The rows are grouped in 4 different ways at once. Each group adds its own fixed numbers to the row, and there is some noise. The rows also spread widely along 13 directions, which tell nothing about the answers.
In the rows, zero is written as 128.
Some rows, each with its group in each grouping after it:
[149 141 118 152 137 105 130 103 123 159 102  92 110 123 144 106  94 121
 129 123 133 155 170 169 125 117 140 169 150 155  71]
pize Kir z_770 tubin
[164  95 103 127 167 129 141 140 133 142 117  89 170 128 113 101 139 105
 168 119 162 148 134 127 139 148 135 122 109 113  89]
foso Kir z_532 rili
[ 97 118 171 111 110 137 144 161 151 133 169 117 159 140 154 142 140 115
 186 134  84 123 101 135 185 144 158 101 101 165 159]
folan gav z_770 rili
[148 160 175 152 136 111 185  97 177 180 136 117 106 102 140  81 104 183
  96 130 152 203 223 108 110 115 163 166 175 130 144]
nesiz nuriz z_532 tubin
[136 131 112 124 152 120 154 143 102 112 112 168 105 114 126 137 111 127
 129  73 110 115 136 126 146 104 115 143 118 139  99]
nesiz nuriz z_838 Zunas
[148 111 165 148 144 145 108 122 120 160 145 144 110 125 144 134 121 138
 117 105 100 142 175 151 125 148 106  77 131 122 142]
vilis gav z_552 Zunas
[115  93 129  70 109 185 137  66 175 130 166  86 132 144 142 129 126  89
 146 161 137 127 132  93 112 169 164  44 153  72 176]
pize Kir z_552 kug
[138 100  88 104 130 135 161 152 160 133 133 113 193 130 123 108 152 112
 170 134 175 122  96  89 127 128 167 133 145 110 142]
vilis Kir z_785 kug
[ 94 146 133  52 125 169 141  94 130 112 142 186 129 148 133 117 127 122
 117  67 147 136 141 103 110 115 151 117 141  97 157]
foso nuriz z_838 kug
[121 131 152 137 139 105 128 121 143 148 130 111 104 136 149 124  95 137
 115 108  96 131 189 179 152 126 124 121 147 149 108]
folan gav z_467 tubin
[154  78 109 134 154 108 113 149 148  43 118 122  95 127 153 155 130 114
 103 116 115 112 174 157 136 116 129  97 128 122  87]
vilis Kir z_785 Zunas
[119  88 152 133 146 150 122 160 116 115 157 189 150 120 107 157 125 157
 120  65  90 112 107 126 153 148  89  88  89 131 132]
nesiz Kir z_467 tubin
[146 152 125 133 104 177 101 131  81 111 138 172 191 175 130 143 147 138
 145  74 174 202 104 141 117 147 145 127  69 141 119]
nesiz nuriz z_770 Zunas
[134 153  28  63  72 148 136 110 128  57 124 130 170 190 157 194 111 119
 118 117 193 146 121 137 136 100 176 113 164 103 133]
nesiz gav z_770 tubin
[151 105 104 179 154 107 150 130 136 183 119 121 139  95 107 115  89 160
 124 109 121 112 133 119 121 156  94 135 144 140 104]
nesiz nuriz z_785 Zunas
[143 123 103 103 138 131 146 142 163 166 112 134 172 181 142 132 173 114
 144  93 201 159 202 158 131 111 170 108 163  81 142]
vilis gav z_467 Zunas
[174 154 144 132 152 154 183  59 123 187  99  96  72 110 132  68 116  99
 159 144 160 207 189 114 111 124 181 137 108 128 122]
vilis Kir z_532 Zunas
[155 161 123 117 124 153 116 106 114  92 108 160 142 155 134 103 135 145
  92  87 205 209 176 132  80 109 170 160 120 114 107]
pize nuriz z_785 tubin
[151  94 173 170 173 109 130 183 118 144 143 125 144  90 132  91 142 126
 158 110  86 132 132 132 146 140 105 146 103 160  99]
vilis nuriz z_770 kug
[149 120  92  74 150 131 128 142 137  71 120 164 132 134 142 140 137 132
  97  72 159 118 170 120 117  94 125 114 169  82 123]
vilis nuriz z_467 rili
[186 156 142 187 104 123  98 133  79 161 148  69 137 132 182 168 105 119
 150 150  95 163 133 183 147 152 102 115 141 151  96]
nesiz nuriz z_532 tubin
[115 145 165 174 149 103 125  97 131 192 119 120 114 126 125  85  71 168
 106  93 104 171 194 190 130 141 115 167 125 184  83]
foso gav z_770 tubin
[137 152 118 147  68 133 119 148 105 110 143 105 164 170 170 195 124 116
 171 132 129 163  88 181 172 136 155 127  98 173 104]
foso Kir z_467 tubin
[161  83 108 119 161 130 146 159 134  77 125 135 113 113 144 151 156  93
 136 111 131 122 160 116 144 122 136  95 119  96 107]
foso nuriz z_770 Zunas
[158 165 143 146  95 128 107 156  96 129 127 145 140 168 183 173 156 119
 141  99 142 177 153 187 148 103 148 143 130 149 110]
nesiz Kir z_467 Zunas
[115 171 149  95  76 153 219  84 169 183 167 139 117 142 155 171  97 163
 140 130 131 187 161 108 155 124 164 103 161 112 216]
vilis Kir z_532 kug
[150 130 107 120 120 159 123 122  82 174 144 123 130 123 149 167 106 102
 152 120  91  98 106 136 150 151  97  68 144 106 145]
folan gav z_785 tubin
[156 169 137 128 120 157 189 118  99 218 112 174 107 106 139 133 145 112
 169 104 149 176 143 110 138 100 164 145 125 125 156]
vilis Kir z_770 tubin
[134  91  80 134 124 111 179 150 187 114  93 153 132 122 115 140 165 103
 147 130 199 120 134  95 133  98 206 140 127 122 119]
nesiz Kir z_552 tubin
[141 113 180 106 196 129 106 130 118 132 142  54 145 160 162  70 149  82
 160 101 107 176 228 199 149 147 120 101 125  97  74]
foso nuriz z_785 Zunas
[147 117 121 130 140 133 147 134 111 148 115 142  97 103 135 138 133  88
 156 122 105 103 114 113 143 122 139 110 124 129 132]
pize gav z_532 kug
[126 123 161 155  88 148  79 135 130  94 169 173 160 158 144 167 110 194
  73  98 121 169 127 145 112 158 112 102 114 151 148]
pize gav z_552 kug
[179 163 132 126 122 128 125 124  93 175 134 115  81  79 184 122 104 123
 116 138  93 112 153 116 117  99 112 137 219 124 134]
foso gav z_467 Zunas
[ 98 159 111 126  86 110 201 143 148 118 133 171 136 142 135 187 100 162
 141  92 133 149 116 130 178 103 162 155 110 164 137]
foso nuriz z_838 tubin

New rows, each followed by its group in each grouping:
[127 135 113 175  99 111 160 133 112 108 121 133  86 132 147 199  79 129
 149 123  80 144 109 173 191 137 136 123  66 203  98]
foso gav z_770 Zunas
[125 113 117 131 175 121 134 149  92 101 101 156 133 126  99  92 118 115
 143  74 121 141 127 150 158 115 131 148  67 162  68]
nesiz gav z_552 tubin
[150  76 125 139 193 135 192 135 161 125  94 183  88  70  76  55 147 133
 118 109 166 132 160  42 106 119 174 135  84 119 134]
folan gav z_785 Zunas
[145 162 104 138 105 146 136  89  98 180 103 133  88 114 147 142 108  90
 169 123 125 114 103 134 117 125 149 124 136 155 126]
vilis nuriz z_467 Zunas
[162 111 141 161 152 106 140 168 122 151 141 153 138  77 130 110 112 171
 104 100 105 134 136 108 127 122  92 169 153 146 110]
foso Kir z_770 kug
[174 128 128 173 110 147 113 140 100 156 135 142 134  91 146 149 132 127
 139 134 129 135  96 104 109 145 128 125 128 142 122]
foso nuriz z_770 tubin
[190 117 118 159 117 166  79 112  93  82 153 148 134 120 144 167  91 179
  63 109 130 160 138 127  85 165  77  75 125 107 124]
vilis nuriz z_785 tubin
[159 132 145 106 165 120 145 119 139 181 139  78 120  97 165  74 118 119
 134 132 114 126 199 118 112 111 120 133 217  95 126]
vilis nuriz z_838 Zunas
[117 155 226 160 112 124 107 121 142 189 160 122 118 110 170  87 127 139
 130 131  92 156 157 141 107 140 146 159 154 176 136]
foso nuriz z_838 kug
[138 145 148 125 115 135 139 163  99 141 119 133  98 126 181 158 175  49
 193 135 106 125 126 156 174 100 184 120 112 144 125]
foso gav z_785 tubin
[170 141 111 149 109 126 124 141 101 118 114  89 107 138 180 167 149  62
 180 147 133 143 129 165 154 122 163 118 117 145  91]
foso nuriz z_467 Zunas
[125 146 134 124 116 146 164 131  98 180 136 138  92  84 149 147 117  89
 198 130  67  80  67 104 158 124 132 111 130 160 154]
vilis nuriz z_467 Zunas
[110 124 108 105 136 150 150  93 113 104 131 154 114 112 104 115  77 134
 127  95 112 127  97 102 128 146 119 122  96 145 117]
foso nuriz z_552 kug
[150 141  53 114 126 102 218 115 157 142 101 135 124 125 117 145  77 173
 108 101 179 160 171 109 141  94 140 161 174 107 122]
pize Kir z_552 Zunas
[127 149 174 139  86 167 107 106 107 183 162 160 118  90 149 121 112 139
 133 132  91 120  66  88  96 148 128 129 151 160 171]
pize Kir z_552 kug
[116 149 165  99 107 147 110 164 103 107 173 135 168 155 176 161 143 124
 160  95  91 138 115 163 163 122 123 103 128 137 142]
vilis nuriz z_467 tubin
[138  90  96 170 161 103 130 145 138 148 115 107 168 131 103 122  94 147
 136 105 125 125 138 165 146 151 108 126 108 156  80]
vilis gav z_770 tubin
[117  98 127 132 127  95 153 128 190 155 122 121 113 138 151 153 131 113
 122 118 127 102 189 154 146 118 150 117 180 116 123]
nesiz Kir z_838 kug
[104 113  86 114 141 111 116 144 130  90 113 142 173 173 117 141 109 134
 123  68 139 126 139 180 155 121 130 133 113 146  81]
nesiz gav z_770 tubin
[170  96 138 168 126 129 184 160 163 126 141 158 107  89 130 172 142 156
 115 141 134 150 150  79 149 132 153  92 111 117 161]
foso gav z_532 tubin
[151 181  98 133  82 120 131 126  94 104 121 132 135 137 160 153  90 149
 120 115 141 163 107 148 138  95 145 181 143 175  97]
nesiz Kir z_467 tubin
[166 173 219 171  91 159  67 118 106 139 159 126 131 124 183  94 154 142
 111 148 147 223 160 137  75 137 169 151 127 163 129]
foso nuriz z_552 tubin
[139 151 126 106 110 120 177 144 144 109 144 108 162 157 153 136 122 144
 147 123 154 197 157 140 170 107 162 150 130 135 123]
nesiz Kir z_552 rili
[127 140  88 130 115 111 107 106 107 148 133 131 115 120 147 162  43 161
  80  95  78  83 131 166 129 136  63 123 197 141 114]
foso gav z_785 kug
[128 153 130 171 110 120 155 126 108 191 109 134 116 126 136 148 103 113
 178 124 111 144 113 168 165 126 151 138  96 187 114]
vilis gav z_552 tubin
[156 115 162 113 172 152  93 174  71  51 157 195 140  93 129 107 123 174
  77  53  89 133 123 102 109 116  69 130 114 115 110]
pize nuriz z_785 tubin
[128  83 113 106 185 128 127 122 143 110 126  82 173 146 103  61 123 112
 149 105 145 146 152 143 134 147 131 122 109 119  75]
nesiz Kir z_552 Zunas
[161  92  78 131 148 141 100 107 117  82  96 106 134 182 128 168 138  72
 138 102 169 153 168 192 141 147 142  72  80  98  64]
nesiz Kir z_532 tubin
[173 132 127 147 110 155 130 100  93 103 117 131  51 105 166 177 119  82
 134 144 105 149 133 132 135 123 151  96  97 137 108]
pize Kir z_770 tubin
[148 166 139 143 100 167  92  82  96 172 131 108 147 135 146 106 121 106
 157 138 151 162 102 131  92 152 159 133 130 151 122]
nesiz nuriz z_532 tubin
[102 126 129 145 125  98 185 123 166 169 141 144 108 102 122 148  67 183
 117 108  79 100 139 119 163 128 117 128 160 163 154]
nesiz gav z_532 Zunas
[208 117 151 184 145 134 106 136 104 149 130 123 112  71 148  99 135 135
 102 146 136 150 155  91  83 131 123 138 150 124 104]
nesiz nuriz z_838 tubin
[143 126  93 136 149 122 166  91 153 136 110 104 136 106  98  79  89 146
 127 128 167 148 138  94 107 136 153 156 135 137 104]
nesiz nuriz z_532 tubin
[213 116 101 191 107 115 143 161 115 170 141  81 159 118 167 186 130 133
 142 161 138 165 148 144 152 141 116 115 160 112 111]
nesiz Kir z_770 tubin
[133 137 159 159 114 123 132 119 138 181 149 109 138 157 158 157 120 138
 139 110 120 169 183 179 148 152 124 102 142 131 129]
nesiz nuriz z_552 Zunas
[145 155 144  77 132 144 100 124  87  83 127 149  95  96 168  79 139  91
 125 114 111 117 113 100 103  77 155 170 170 140 117]
nesiz Kir z_532 kug
[156  92  85 129 162 144  77 173  81  49 114 111 219 164 107  92 160  78
 186 100 171 152  62 149 129 151 140 135  37 152  50]
vilis nuriz z_552 kug
[118  71 149 201 162 102 126 161 182 212 117 133 178 110  91  97 149 147
 148 106 146 102 136 128 111 169 132 134 125 144 111]
pize nuriz z_785 tubin
[107 121 162 137 147 103 160 109 170 179 122 104 108 137 138 109 112 120
 137 113 114 143 204 172 153 120 153 137 146 142 103]
nesiz Kir z_838 tubin
[125  81 144 125 188 105 126 179 163  97 135 135 186 133 105  81 144 159
 120  83 133 136 168 138 140 123 125 129 116 126 105]
vilis gav z_532 tubin
[119 139 142 128  88 145 157 116 163 150 159 135 154 156 151 169 118 155
 135 121 139 164 141 134 135 152 149  98 137 125 176]
vilis nuriz z_785 kug
[155 131 102  99 138 160 133 120  77 127 129 158 102  89 139 142 116  97
 138 106 107  97 106  93 125 117 110  99 149  99 131]
nesiz nuriz z_552 tubin
[180 125 122 121 138 149 143 136 100  76 127 100 107 124 166 134 152  75
 164 142 139 178 149 127 145 123 163 112  94 119  98]
foso nuriz z_770 Zunas
[179 116 108 165 128 112 120 189 122 153 149 124 210 125 141 155 129 176
 132 103 143 145 123 135 134 143  85 132 155 125 119]
vilis nuriz z_770 rili
[169 134 149 159 143 131 127 134  94 175 114 156 103 132 147 137 140 113
 120  98 130 168 188 162 137 122 123 118 124 120 116]
nesiz gav z_552 kug
[150 141 136 139 157 117 171 142 131 198 122 138 158 125 117 104 120 156
 140  83 150 164 165 126 136 127 117 156 140 118 116]
pize nuriz z_838 rili
[152 150 148 117 124 117 184 182 110  95 148 123 142 136 165 137 144 129
 166 119 122 195 146 137 190  86 160 160 111 145 118]
nesiz Kir z_552 Zunas
[137 138 100 113 113 140 139 160 105  64 134 197 147 118 127 162 115 166
 111  74 136 127  87 102 131 104 122 138 113 142 129]
vilis nuriz z_467 tubin
[145 127 113 103 138 129 128 134 102  81 128 110 128 164 155 146 119  97
 135 108 124 167 165 179 167 122 133 107 107 120  92]
foso gav z_552 kug
[ 89 154 140 126  94 124  96 109 137 177 120 128 148 164 152 134 121 110
 150 105 132 114 121 182 120 122 161 151 159 166 110]
pize Kir z_838 tubin
[144 137 105 140 119 130 117 122 119 110 142 119 168 133 127 123  76 184
 101 104 135 148 113 127 106 151 103 144 142 144 109]
pize nuriz z_785 Zunas
[ 68 164 171  72 111 167 119 105 112 104 164 182 160 168 130 106 108 151
 128  59 113 165 111 138 131 131 138 134 101 154 150]
nesiz nuriz z_552 kug
[170 141 128  87 184 148 179 148  94  95 114 122 140 116 128  49 162  91
 170 105 171 200 159  93 136  99 173 163  88 103  97]
foso nuriz z_785 Zunas
[139 115 101 168 134 103 169 123 141 113 113 126 116 127 113 160  79 158
 118 107 131 156 150 149 154 140 123 128  96 149  90]
pize nuriz z_552 tubin
[119 139 147 103 127 130 130 163 119 132 131 154 146 147 159 124 167  95
 159  98 132 145 142 149 153 101 167 146 130 139 128]
foso gav z_770 kug
[173 146 125 199 110 100 119 166  94 121 121 135 135 155 162 190 121 145
 127  98 131 183 161 199 159 128 115 141 103 163  81]
nesiz nuriz z_552 Zunas
[ 92 104 122  86 152 167 173  96 137 171 162 163 153 124  92 129  91 155
 138  67  99 106 118  90 141 166  91  72 128  97 170]
nesiz nuriz z_770 Zunas
[129 143 106  83 115 159 116  93 123  82 146 155 126 120 136 127  82 160
  82  95 131 124 119  93  94 130 116 118 164 116 141]
nesiz nuriz z_785 rili
[138 158  83 119 132 149 142  53 118 136  95 103 134 139 104  62  66 133
 131 127 179 192 135 130  95 133 172 164 102 164  90]
vilis gav z_770 tubin
[161 164 152 119 147 128 108 186  59 138 139 125 188 150 163 105 146 126
 158  83 121 185 142 173 156  99 117 168 127 137  92]
pize gav z_770 tubin
[101 108 202  85 175 161 124  97 129 114 169  95 122 116 130  50 113 106
 154 114  68 147 144 119 133 159 127 106  99 133 122]
pize nuriz z_770 kug
[186  84 127 158 160 130  93 188  99  76 135 150 139  74 123 112 130 144
 108 122 109 110  91  84 115 132  98 126 112 142  99]
pize gav z_552 rili
[134 120 192 145 190 116 110 151 101 159 123 138 129 119 126  51 135 120
 133  79  99 158 178 165 137 123 116 164 101 157  78]
foso gav z_838 kug
[119 114 115  78 121 148 140 148 138 147 171 153 180 103 127 124 113 159
 126  99 114  84  78  72 124 131 100 125 191 105 168]
foso Kir z_467 kug
[144 112 150 152 152 106 186 150 153 157 142 144 122  96 121 137 109 175
 116 101 106 145 170 116 161 120 114 131 139 129 133]
nesiz Kir z_532 tubin
[111  95 137 102 142 147 103 111 149  98 125 117 130 168 143 135 147  76
 158 106 131 135 153 176 139 142 159  82  91 131 104]
vilis Kir z_770 rili
[147 115 141 152 163  80 106 179 123  77 121 126 129  94 145  91 122 135
 123 104  98 110 130 142 128 101 117 184 140 178  71]
vilis nuriz z_532 kug
[177 170 128 153  92 136 133 103  86 180 126 101  88 131 186 188  99 107
 145 135 104 165 154 175 151 129 119 115 151 137 116]
pize Kir z_770 rili
[143  96 124 105 165 140 120 113 147 116 161  84 169 117 124  81  87 162
 109 118 116 124 150 106 101 158  91 103 168 103 120]
vilis nuriz z_838 Zunas
[101  68 115 169 124 115  58 130 169  71 105 119 146 138 112  95 139  91
 138 147 143  87  76 142 102 156 185 136  84 206  74]
nesiz gav z_552 kug
[169 142 123 150 124 133 162  98 121 172 123 118  91 103 149 149  97 132
 121 129 127 158 172 124 124 130 129 116 155 112 127]
pize nuriz z_770 tubin
[ 85 193 150 145  83 120 126  94 127 158 114 150 121 143 143 119  96 135
 150 106 128 148 104 157 123 113 183 190 123 216 116]
nesiz nuriz z_532 tubin
[131 155  96 115  86 156 118 108  98 120 141 136 167 188 140 199  86 150
 136  83 134 165 100 178 157 154 107  99 104 139 119]
pize Kir z_467 rili
